Every row belongs to one group in each of 4 separate groupings. Each group adds its own fixed numbers to the row, and there is some noise. The rows also spread widely along 16 directions, which tell nothing about the answers.
In the rows, 128 means zero.
Known rows, each followed by its group in each grouping:
[127  93 165 113 105 142 127 148 185 135 119 124 118  99 141 133 135 107
 147 114 169 119 117 110  97 151 129 168 125 135 126 108 137] : (3) Q325 dit (3)
[149 140 147 116 128 171 132 106 141 140 138 140 127 108 104 140 195 127
 123 129 151 166 132 178 132 138 100 200 131 181 115 137  94] : (2) Q325 fuzu (0)
[144 126  95  96 137 162 174  89 156 103 101 136  94 109 105 144  90 122
 121 123 128 163 191 143 113  82 137 114 152 106 110 107 110] : (2) Q644 fuzu (2)
[158 150 170 114 172  99 123  88 160 114 124  73 109  97  79 129 129 150
  73  70 106 140  65 134 127 111 142 100 155 130 121 126 140] : (4) Q75 zonu (1)
[142 138  76 108  98 117 135  81 155 138  99 167  98 109 132 165 158  94
 111  81 106 119 158 146  85 140 146 145 133 106 163 140  76] : (1) Q644 zonu (2)
[145 117 127  75 136 130 119 142 110 124 143  94 109 143 114 126 175 173
  83 122  92 100 102 173 100 144 105 183 106 133 141 161  98] : (4) Q75 von (1)
[147 136 118 160 129 156 125  97 117 145 131 143 144 123 116 136 157 126
 153 129 141 142 121 115 128 132 119 149 127 164 132 144 113] : (0) Q75 von (3)
[164 136 122 116 134 165  85  71 135 152  99 124 167 112 112 168 156 123
 175  75 160 140 102 124  79 138 159 174 155 183 171 142  99] : (3) Q325 dit (0)
[130  74 185 115 124 169  89 127 112 144 120 158 150  97 111  95 187 100
 155 106 146 152 121 168 123 146 127 191 153 214 121  99  93] : (0) Q325 dit (3)
[112 109 107 101  86  86 107 149 120 123 121  98 124 129 151 129  38 198
 135 122 136 114 160 106 124 162 150 165  89  60 145 130 149] : (1) Q75 fuzu (2)
[119 120 177 103 129 144 127 204 115 114 159  88 115 124 118 116 141 115
 124 194 138  92 104 140 128 118 104 153 165 147  80 140 188] : (1) Q644 von (0)
[129 118 168  93  91 115 116 115 154 117 105 107 134  78 117 121 105 116
 138  94 125 155 127 120 140 163 133  80 105 136 105 133 114] : (4) Q325 dit (1)
[126 170  94  91 134 103 100 124 117 140  83  68 157  70 103 156  96 121
 164  84 109 146 137 107  90 121 192 107 167  94 139 150 128] : (0) Q75 von (3)
[133 135  86  86 134 167 119 139  84 120 105 117 138 126 117 135 175 116
 178 153  97 112 107 127 105 120 116 146 134 134 123 170  93] : (2) Q325 dit (0)
[137  35 177  62  95 114  65 190 106 154 163  68 108  79  70  73  91 127
  99  99 117 118 132  98 102 192 133 129 148  85  73 102 125] : (4) Q644 von (0)
[133 117 174 169 115 140 134 135 114  88 132 145 158 147 129  99 103 169
 165 131 154 134  93  77 181 134  85  99  89 147 110 126 129] : (4) Q644 zonu (2)
[154  84 181 132  61 163 122 118 155 121 142 133 137  97 102 132 137  92
 130  99 171 123 115  86 132 180 112 125 131 151 116 113 121] : (1) Q325 zonu (1)
[165 114 104 131 126 112 120  93 142 149 121 102  81  76  88 120 108 149
 134  85 134 126  91  83 118 135 136 164 123  87 105 145 136] : (1) Q644 von (1)
[107  92 139 119 192 110  93 119 143 147  92 121 133 125 157 107 100 139
 185 128 119 148  98 116 123 124 150 137 110 129 116 112 113] : (1) Q325 zonu (1)
[159 105  63  92 115 164 125  85  80 121 139  89 145 115  72 192  99 150
 113 114 162 127 163 128 117 135 166 193 170  77 114 136 139] : (4) Q75 zonu (3)
[123  87 118 135 122 143  97 164  81 155 161 119 133 148 118 120  68 119
 129 163 151  98 166 109  96 116 150 144 193 105 124  98 179] : (1) Q644 von (3)
[109 192 149 168 106 111 122 163 127 175 170 141 113 127 136 130 203  96
  89 180 113 116 132 181 124 128 100 171 152 175 131 153 147] : (3) Q75 von (2)
[108  85 125 130 132 122 134 125  59  96 149 142 149 170 147 134  94 163
 130 162 140 113 139 146 184 133 121 136 103 100  99 128 150] : (0) Q644 von (2)
[ 91 112 135 169 185 115 152 156  86 108 129 158 123 168 166  89 125 133
 133 166 111 108 116 135 157  70 131 123 155 122 126  97 161] : (0) Q75 von (3)
[162 129 113 111 113 148 135 111 144 117 125 103  78  88  79 116 120 119
 123 138 100 121 107 103 112 118 115 112 135 129  91 158 128] : (2) Q75 zonu (0)
[131 132 154 116 171 131 113  97 151  97  66 148 120 123 167 133 121 153
 177 106 154 110  84 170 103  81 172 200 148 207 162 133 158] : (0) Q644 fuzu (2)
[146  94 104  86 144 114  80 157 106 161 148  64  80 119  94  99  83 158
 112 155  91  91 109 116  74 124 139 156 150 100 105 147 156] : (1) Q75 von (0)
[124 120 133 129 121 158 133 146 130  98  91 149 143 118 154 108 178 133
 197 113 131 113  84  81 128 143 112 168  97 152 145 145  87] : (2) Q75 fuzu (3)
[115 152 110 108 180 131 168 175 147 118 110  90  74 103 131 109 167 136
 153 180  97 118  85 120 135  84 101 179 130 104  82 152 142] : (1) Q75 fuzu (1)
[118 125  93 117 122 140  75 107  97 196 161 102 152 120 109 177 102 109
 144 196 137 160 186 156 118 159 150 164 144 136  92 151 140] : (1) Q75 zonu (1)
[119 133 134 129 170  87 115  92 138  88  88 113 124 147 171 136  46 174
 147 111 135 102  89 119 129  92 184 120 138 125 162 126 190] : (1) Q75 fuzu (0)
[139 106 119 155 170 130 139 104 152 136 132 112 133 149 139 136  97 203
 148 120 167 145 105  89 137 126 117 178  91  92 135 116 135] : (3) Q75 dit (1)
[143 110 135  66  95 194 161 142 123  90 140 136 126 146  88 132 117 132
  87 157 109 155 215 186 107 108  86  99 139 150 117 112  80] : (2) Q644 zonu (2)
[104 113 155 132 136 133 143 145 157 121 110 140 116  96 142 105 126 108
 146 127 142 154 148 127 143 115 142 146 147 134 107  95 133] : (3) Q75 fuzu (0)
[129 131 133  96 165 124 154 110 148  96 120  96 117 102 118 158 135 116
 129 121 128 138 100 116 157 125 129 102 129  87  82 138 134] : (2) Q644 fuzu (0)
[ 95  87 126  76 156 127 135 153 150  88  69 116 114 113 170 116  65 129
 195 145 135 123 143 122 119 100 166 127 130 110  96 115 156] : (4) Q644 dit (0)
[151 120 115 106 152 164 145  73 113  78 119 109 127 144 112 156  87 149
 123 144 130 118 121 141 125  92 141 101 141 150 119 143 154] : (2) Q75 von (3)
[137 144 145 113  82 161 109 161 115 119 102 135 154 112 121 112 147 112
 158  98 136 116 136 119  86 127 139 150 176 164 178 124 109] : (2) Q325 fuzu (0)

New rows, each followed by its group in each grouping:
[144 139 143 134 128 128 138 102 157 125 134 127 116 134 132 139 124 135
 106 128 130 131 128 145 119 122 125 117 128 158 141 135 138] : (0) Q75 von (0)
[ 99 137 147 132  81 116 126 239 135 134 132 125 150 149 180 121 133 120
 162 148 144  74 138  85  89 148 114 150 136  98 165 125 146] : (0) Q644 von (2)
[131  94 140 142 135 137 134 100 123 119 126 175 120 134 144 122 170 120
 119  91 144 122 120 146 135 134 127 169 132 137 147 110 102] : (2) Q644 von (1)
[151 110 180 134 164 163 131 102 124  79 147 116 143 191 131 138 112 139
 102 140 137  88  82 122 117  97 122  70 164 179 151 120 167] : (2) Q75 von (0)
[132 143 107 158 137 157 152  89 155 129 122 173 152 169 171 170 144 130
 146 123 176 141 153 130 124 124 129 169 129 131 175 113 111] : (2) Q325 fuzu (0)
[102 133 133 133 104 119 128 159 123 122 119 141 153 125 143 119 129 125
 136 117 132 135 161 124 128 137 138 140 139 117 146 109 116] : (4) Q75 zonu (3)
[133 114 174 135 125 140 133 119 153 125 143 129 125  87 103 139 149 111
 128 129 174 164 122 141 172 143 115 171 137 145  69 118 143] : (1) Q644 zonu (0)
[110 138 129 144  93  96  97 140 150 174 142 142 139 120 151 150 142  92
 134 126 132 129 148 110 115 184 129 127 116 110 131 134 111] : (4) Q644 zonu (2)
[ 90 101 137 122 130 119 110 157  96 131 126 142  98  99 147 107 169  56
 138 169  97  85 110 148 129 125 150 140 160 151  90 139 155] : (3) Q75 von (3)
[128 144 120 145  92 118 114 120 118 132 127 132 144 131 146 153 116 148
 142 136 149 111 133 134 126 146 142 176 120 142 154 152 151] : (0) Q75 zonu (1)
[149 159 149 127 108 154  80 147 130 142 132  79 163 128 102 138  98 156
 164 149 136 127 108  89  86 138 118 123 141 169 140 155 140] : (2) Q75 zonu (2)
[153  92 146 152  91 129 103 134 176 143 123 146  90 110 131  99  88 144
 143  99 168  94 112  89  76 141 137 183 134 150 151 113 155] : (4) Q644 zonu (3)
[133 110 130 176 131 132 106 143 135 160 160 141 112 171 153  96 113 139
 139 166 119  94 105  75  96 139  99 116 108 139 146 132 135] : (2) Q75 von (3)
[102 152 126 146  94 138  89 167  64 143 125 123 172 110 136 129 150 115
 192 165 146 120 129 115 143 144 144 182 148 161 115 159 150] : (4) Q75 von (2)
[130 148 137 113 173  83 127  59 139  96  89 100 110  99 133 157  98 148
 123  95 125 124  67 153 151 100 172 116 121 123 112 153 169] : (3) Q325 von (2)
[155 152 118 141 120 151 136  61 137 126 135 135 131 135 120 176 117 141
 105 124 171 144 157 173 124 113 151 170 153 175 147 140 157] : (4) Q75 von (0)
[140 123  72 123 119 147 119  62  65 153 162 143 162 171 110 169 126 146
  93 142 115 162 200 175 138 147 129 127 126 118 145 136  88] : (4) Q75 dit (1)
[ 96 144 162 135 157 111 153 134 137 104  99 150 128  98 142 119 161  98
 131 120 128 150 119 175 165  93 144 141 154 147 107 103 138] : (0) Q325 zonu (3)
[104 185 131 137 137 111  63 177  43 155 144  92 180 130 127 146 151  83
 163 168 115  86  94 122 111 122 162 119 213 143 134 166 183] : (2) Q644 von (0)
[122 138 135 141 145 128  98 112 115 144 127 116 160 148 145 151  96 128
 153 150 138 129 136 131 117 120 157 116 150 156 139 133 155] : (0) Q75 von (2)
[ 90 105 118 121 150 136 113 132  74 134 142 150 153 161 158 143 146  65
 138 175 102 110 142 138 140 136 138  82 155 117 116 117 119] : (2) Q325 fuzu (3)
[149 167 115 121 130 139 118 167 113 125 113 106 137 143 116 118 144 133
 143 125  95  78  85 102  64  93 120 117 169 137 179 148 127] : (0) Q325 zonu (3)
[134  79 159  84 178 143 118 133 157  91  87 110 113 124 139  98 105 180
 150  86 132 120  92 120  91 106 147 177 131 141 151  98 118] : (2) Q75 fuzu (3)
[155  78 104  99 134 143 105  81 140 114  90  98 130 112 125 151  50 143
 171  92 150 108 118  77  81 130 183 123 137 117 142 129 147] : (0) Q75 von (3)
[114 130 137 105 126 132 175 127 113  80 124  96 140  86 108 151 127 144
 138 137 153 160 120 132 202 130 112 131  93  83  53 142 139] : (3) Q325 von (3)
[168 164 129 100  69 134 133 107 149 105 105 120 126 121 106 122 110 205
 103  76 123 145 156 157  93 132 111 149  90 169 181 157  90] : (4) Q75 von (2)
[126 133 149  79 144 136 157 162 143  82 110  74 126  98  95 142 106 141
 123 118 132 140 129 122 130 102 129 122 158  79  88 111 142] : (2) Q644 zonu (2)
[131  72 160 119 151 130 155 162 149  92 125 151  95 162 148  66 140 172
 116 105 104 110 100  98 130 128  80 125  84 104 134  96  82] : (4) Q644 fuzu (2)
[132 116 122 144 112 156 135  75  86 108 136 181 143 175 134 120 128 113
 124 156  91 141 152 145 155 125  94  39 103 165 133 132  82] : (2) Q325 dit (2)
[117 118 137 163 145 120 139 100  65 124 186 142 127 176 134 127 138 141
  96 193 113 121 104 156 202 138  81 102  87 126  84 151 143] : (2) Q325 von (1)
[137  97 159 170 150 128 103 163 153 155 144 153  95 148 142  56 148 141
 162 153 104 104  58  73 107 140  69 123  87 164 118 132 105] : (4) Q644 zonu (3)
[142 148 115 127 109 111 126 137 140 134 125 113 104 122 123 118 119 145
 107 108 116 107 130 121  95 124 136 142 141 116 154 142 136] : (4) Q75 von (0)
[140 174 133  72  71 139  69 153 109 161 108  95 168  74  90 126 148 131
 158 107 111 168 160 166  86 157 132 156 133 181 143 171  79] : (1) Q325 von (0)
[122 148 132 213 151 108  95 124 137 184 143 179 141 166 175 100 170 166
 150 117 142 132 101 113 111 144 108 196  97 162 191 124 103] : (2) Q75 von (3)
[127 191  77 148 108 135 202 120 182 117 133 149  96 152 140 160 100 121
  86 172 111 144 211 146 106  81 105  80 135  99 147 126 130] : (2) Q75 zonu (3)
[126 149 136 114 176 132 130 113 135 113 102  85 143 114 119 142 103 151
 157 131 129 157 111 122 136  94 145 118 139 134 105 133 141] : (1) Q75 von (2)
[130 186 175 134 123 108 120 136 163 142 148  88 153 122 114 154 116 142
  81 103 143 156 146 135 112 130 135 113 170 129 161 108 146] : (2) Q75 fuzu (2)
[153 172 157 113  64 166 155 135 154 118 153 101 156 105  94 186 192  65
  93 114 142 122 137  99 119 163 106  87 171 137 145 143 118] : (1) Q75 fuzu (1)
[ 98 132  95  75  90  84 109 109 135 138 111 129 118  72 145 187 158  34
 129 127  93 112 151 146 124 190 169  92 120  88  89 170 111] : (4) Q644 zonu (3)
[110 117 148  67  68  73 142 160 122  59 111 130 103 134 161 135 105 159
  54  69 114  65 149 181 108 143 151 142 122  73 182 122 145] : (2) Q644 von (2)
[163  81 147 119 114 178 112 105 153 132 127 143 110 127 114 124 122 111
 148 127 145 115 123  99  94 139 116 134 138 175 127 121 112] : (1) Q644 fuzu (2)
[107  71 138 122   4 101 111 131 122  95 116 166 118 107 168 110  57 117
 141 110 135  84 161  83 140 203 148  91  72 111 147 133 136] : (3) Q75 fuzu (3)
[123  84 149 110 131 168  81 134  65 146 121 104 197  95  99 134 158  64
 198 124 135 140 105  76 144 163 146  98 169 136  90 123 107] : (0) Q325 dit (1)
[107 135 140 124 128  90 112 150 100 119 111 136 123 131 150  94 152 117
 134 125  72 103  88 125 136 124 120  89 120 121 137 136 114] : (1) Q325 dit (2)
[144 126 152 136 107 142 158 119 133  65 123 137  85 131 122  89 100 167
 116 151 122 110 104 138 150  89 100 119 117 170 118 142 165] : (2) Q75 dit (0)
[138 137 166 157 120 119  96 113 111 143 148 143 141 156 139 131 163 100
  92  98 123  83  88 135  99 137 138 113 171 164 187 123 137] : (2) Q325 von (1)
[105 131 104 127  78  89 116 162 137 141 116 153  99 124 162 121 108 108
 132 133 103  86 150 118  92 143 139 125 120  94 150 138 128] : (3) Q644 zonu (2)
[113 142 130 117 121  95 117 144 104 122 127 117 137 132 139 126 153 112
 129 130  77 104  86 106 143 152 111  74 104  94 128 154 105] : (1) Q325 zonu (1)
[147 102 152 157  98 141  56  92  81 153 134 144 166 126 110 111  83 125
 148 103 148 124 135 113 105 143 172 128 182 197 170 109 148] : (0) Q75 fuzu (3)
[173 127  99  83  60 184 156 109 123  69  81 139 104 101  97 128 109 138
 138  87 133  98 150 128  77  96 138 146 154 154 165 156 118] : (2) Q644 von (1)
[122  95 142  49 137 160 114 104 116  83  96  99 142  92 101 155 125  83
 137 121 107 137 137 152 119 129 167  90 168 145  90 128 113] : (2) Q75 zonu (0)
[ 95 153  79 185 158 113 141 146 115 172 144 141 157 156 162 145 133  96
 157 161 133 147 167  73 142 118 136 112 162  54 134 102 129] : (1) Q75 dit (0)
[133 153 113 117 134 129 141  88 107 103 103 148 117 143 129 136 104 139
 101 119 114 129 156 189 122  70 155 131 170 150 164 118 140] : (1) Q325 fuzu (2)
[119 182  81 177  73 106 137 178  95 159 168 154 125 175 138 105 109 177
  90 166 101 113 186 136 106 117  93 149 117  96 183 137 125] : (3) Q75 zonu (3)
[155 127 129 160 114 156 132 127 111 128 128 141 130 120 104  99 131 157
 141  98 165 134 120 109 125 109 120 186 152 135 144 113 127] : (2) Q325 von (0)
[ 92 107 168  63  45  82 102 108  92  55  73 145 165  78 161 154  98 109
 126  55 138 108 147 180 163 176 201 123 125 131 159 125 140] : (1) Q325 fuzu (3)
[115 121 144 167 129 112 119 126  85 147 181 160 105 150 115 115 147  82
  71 170 101 111 135 153 151 123 111  93 171 127  98 112 148] : (2) Q644 zonu (2)
[138 113 129 138 155 158 123 144 114 129 150 134 110 168 119 107 109 164
 128 181 133 112 125 148 102  91 101 168 145 158 125 124 149] : (2) Q644 zonu (3)
[102 143 120 105 113 110 154 189 106  79 104 132 125 142 161 108 125 131
 135 129  96  83 128 120 119 104 126  97 131  97 147 139 136] : (4) Q644 von (3)
[115 152 118 155 110 110 124 146 121 166 147 127 140 117 132 130 140 127
 148 145 130 153 139  97 156 157 103 140 106  90 113 132 108] : (1) Q325 fuzu (2)
[119 142 111 125  88 133 127 109 106 120 116 158 129 130 148 158 126 105
 120 129 146 108 169 175 114 120 158 163 156 142 154 134 145] : (2) Q325 von (2)
[159 122  75 121 152 150 111 113  95 150 134 114 122 141 102 129 130 171
 153 134 122 124 113 113  99 121 117 173 118 111 128 160 104] : (3) Q644 von (0)
[141  75 120 124 181 129 127  67 126 126 130 129 112 136 139 167 177 131
 113  87 147  97  64 119 133 152 153 201 129  97 134 122 122] : (3) Q75 fuzu (1)
[157 112  99 118 107 153  80  98  91 159  92 126 149  85  94 121 128 110
 187  80 126 133 121  93  89 137 164 148 155 147 139 141  94] : (0) Q325 von (2)
[138 132 120 150 131 141 116 130  89 107 108 152 136 150 135 112 163 159
 151 112 121  88  81 121 115 106 127 194 144 157 174 138 120] : (1) Q75 zonu (2)
[121 126  99  69  94 123  98 109  91 129 113 101 145  88 119 187 170  84
 134 116 111 104 129 143 121 176 163 151 135 109 115 177 112] : (1) Q75 von (2)
[154  98 100 105 146 148  95 163  78 137 140  70 127 134  84  95  75 183
 157 137 117 111 107  68  94 118 120 137 143  81 111 140 133] : (2) Q644 von (0)
[113 171  96  95 106  99 105 112  88 140 129 107 125 101 124 171 135  80
 113 148  94 106 133 162 119 142 161 106 158 109 121 170 149] : (2) Q325 fuzu (3)
[153  65 138 110 154 183 160 108 178 124 153 130 134 177 120 153 135 138
  87 110 145 141 156 110  93 141 100 115 121 104 149  79  70] : (3) Q75 zonu (1)
[112 132  80  82  93 134 145 118 132 104  71 103 101  37 121 162 136  70
 187 138 120 120 128 109 134 128 169 144 133 101  74 176 144] : (3) Q75 dit (1)
[126 146 142 140  56 111 120 130 133 133 133 140 145 103 129 148 126 104
 121  93 146 129 157 107 130 175 130 106 126 107 143 134 120] : (2) Q644 von (2)
[127 152 129 135 112  69 139 105 188 153 137 120  88  88 134 143 155 127
  84  88 119 144 121 134 134 170 126 140  85  85 122 145 113] : (3) Q75 von (0)
[110 182 114 160  59 126 157 193 117 102 117 148 132 136 162 110 142 134
 161 163 121  88 131  92 129 119  96 136 112 130 161 166 143] : (1) Q75 von (3)
[127 113  97 124 122 134  95 138  81 160 185 102 137 161 119 167 133 121
 116 198 119  88 124 120 114 164 114 151 131 107 111 158 146] : (1) Q75 zonu (3)
[102 116 111 102  78 120 128 154  51  99 129 117 200 143 138 175 107 134
 118  93 162 113 181 126 154 157 164 148 158  43 158 107 132] : (1) Q325 von (2)
[139 118 155 193 154 157 123 109 133 168 152 169 141 133 110  97 132 127
 135 120 170 184 154 131 135 104 120 152 163 167 125  82 118] : (3) Q644 von (0)
[127 119 136 155 135 126 167 139 168 118 133 159  71 162 165 100 149 111
 100 152  99  86 111 111 115 106  98  98 115 137 135 124 132] : (4) Q75 von (2)
[ 87  99 198 132 146  99 101 212 198 166 117 126 119  99 167  69 119 101
 172 127 135 148 123  86 104 142 123 119 128 121 111  77 127] : (3) Q644 dit (0)
[114 118 106 131 107 110  94 147 151 135  95 162 126 186 208 114  96 143
 179 142  99  68 115  88  59 149 122 105  75 131 201 146  98] : (2) Q325 zonu (2)
[124 143 119  92  62 116 104 111  60 109 129 118 142  96 100 166 136 106
  76  97 123 107 169 190 124 145 179 156 187 122 145 143 145] : (2) Q75 von (2)
[151 158 132 148  89 137 144 140 139 127 141 127 130 131 108 129 113 146
  94  94 155 117 147 112  96 115 125 149 173 109 183 103 143] : (2) Q325 fuzu (3)
[128 145 129 137 118 116 112 137 135 139 110 106 132  97 119 113  92 165
 182 140 132 157 106  92 148 137 114 140  87 120  97 150 126] : (1) Q325 zonu (2)
[157 137 134  78 152 141 163  78 178 104 112 106 125 114 113 195 206 141
  73  52 145 138 112 170 112 141 134 189 125 118 149 134  85] : (4) Q75 von (2)
[101 143 122  94 151 118 170 168 208 117  83 113  97  96 152 122 115 103
 150 140 106 160 168 121 106  95 135 107 133  90 106 106 111] : (1) Q75 zonu (0)
[136 111 126  99 157 151 123 136 129 115 113 119  81 122 127 122 126 122
 142 158 122  87  97 143  92  91 139 177 166 154 112 138 164] : (2) Q644 fuzu (2)
[125  88 133 157 176 157 143  76 122 106 144 159 128 191 159 159 116 121
 126 181 145 109 116 133 155 106 125 120 133 151 113 113 154] : (1) Q75 zonu (2)
[118 166 146 108  93 107 133 139 130 100 120 102 120 101 137 164 134  81
 107 128 133  80 108 143 121 125 159 110 176 123 131 154 188] : (2) Q325 von (0)
[116 113 192 172 103  81  99 108 151 112 115 148 125 110 156  96 108 126
 138  85 132 116  77  78 157 163 136  84 103 143 139 114 144] : (2) Q75 dit (2)
[150  99 184 116 105 166 129 169 136 119 157 118 170 176 125 113 126 165
 111 117 148 120 131 111  98 151  78 107 112 149 170 105  97] : (0) Q325 von (3)
[172  92 140 121 123 186 117 109 133 149 154 126 133 143  85 125 122 140
 120 122 144 150 152 115  96 135  96 127 140 155 126 110  91] : (1) Q644 von (2)
[117 168 125 166  99  47 116 113 158 169 124 176 114 114 152 104 147 134
  90  48  93 156 152 126 127 163 127 113 100  85 187 108  66] : (1) Q644 fuzu (2)
[139 130 138  94 115 130 132 134 125 119 144  94 111  91  95 148 148 100
 109 132 121 115 107 130 131 141 123 113 143 111  85 157 143] : (3) Q644 von (0)
[153 159 134 107  73 123 143  99 174 121 136 130  68  88  94 147 105 113
  67 138 119 127 159 186 100 116 121 115 138 162 115 152 156] : (3) Q644 zonu (3)
[143 134 166 121 110 153 144 168 193 111 118  89 111 115 119 107  91 136
 157 160 125 126 108  67 106 120  90  79 110 149 110 138 139] : (1) Q75 zonu (1)
[114 121 128 172 141 105 148 108 161 124 124 154  90 127 166 117  96 141
 140 153 150 125 119 114 156 115 131 157 108 126 117 118 167] : (1) Q75 fuzu (3)
[123 154 112 121  96 116 147 152 166 122 100 141 104 124 161 125 107 154
 129 124 133 110 164 158  78 104 142 179 127 139 177 135 143] : (0) Q75 von (3)
[131 137 128 115  89 120 137 127 131 122 112 136 104  87 107 122 143 117
 111 106 120 131 138 152 132 127 129 158 140 121 118 128 118] : (1) Q325 zonu (2)
[140 127 133 180 149 120 173  53 183 107 143 159 122 176 168 172 108 148
  97 115 173 134 125 111 155 126 124 107 108 104 153 104 151] : (2) Q75 dit (0)
[111 109 142  95 138  89 119 145 160 124 108 123 102 110 155 126 139 144
 130 113 116 117 110 149 119 148 131 174  96 104 124 133 116] : (1) Q644 zonu (1)
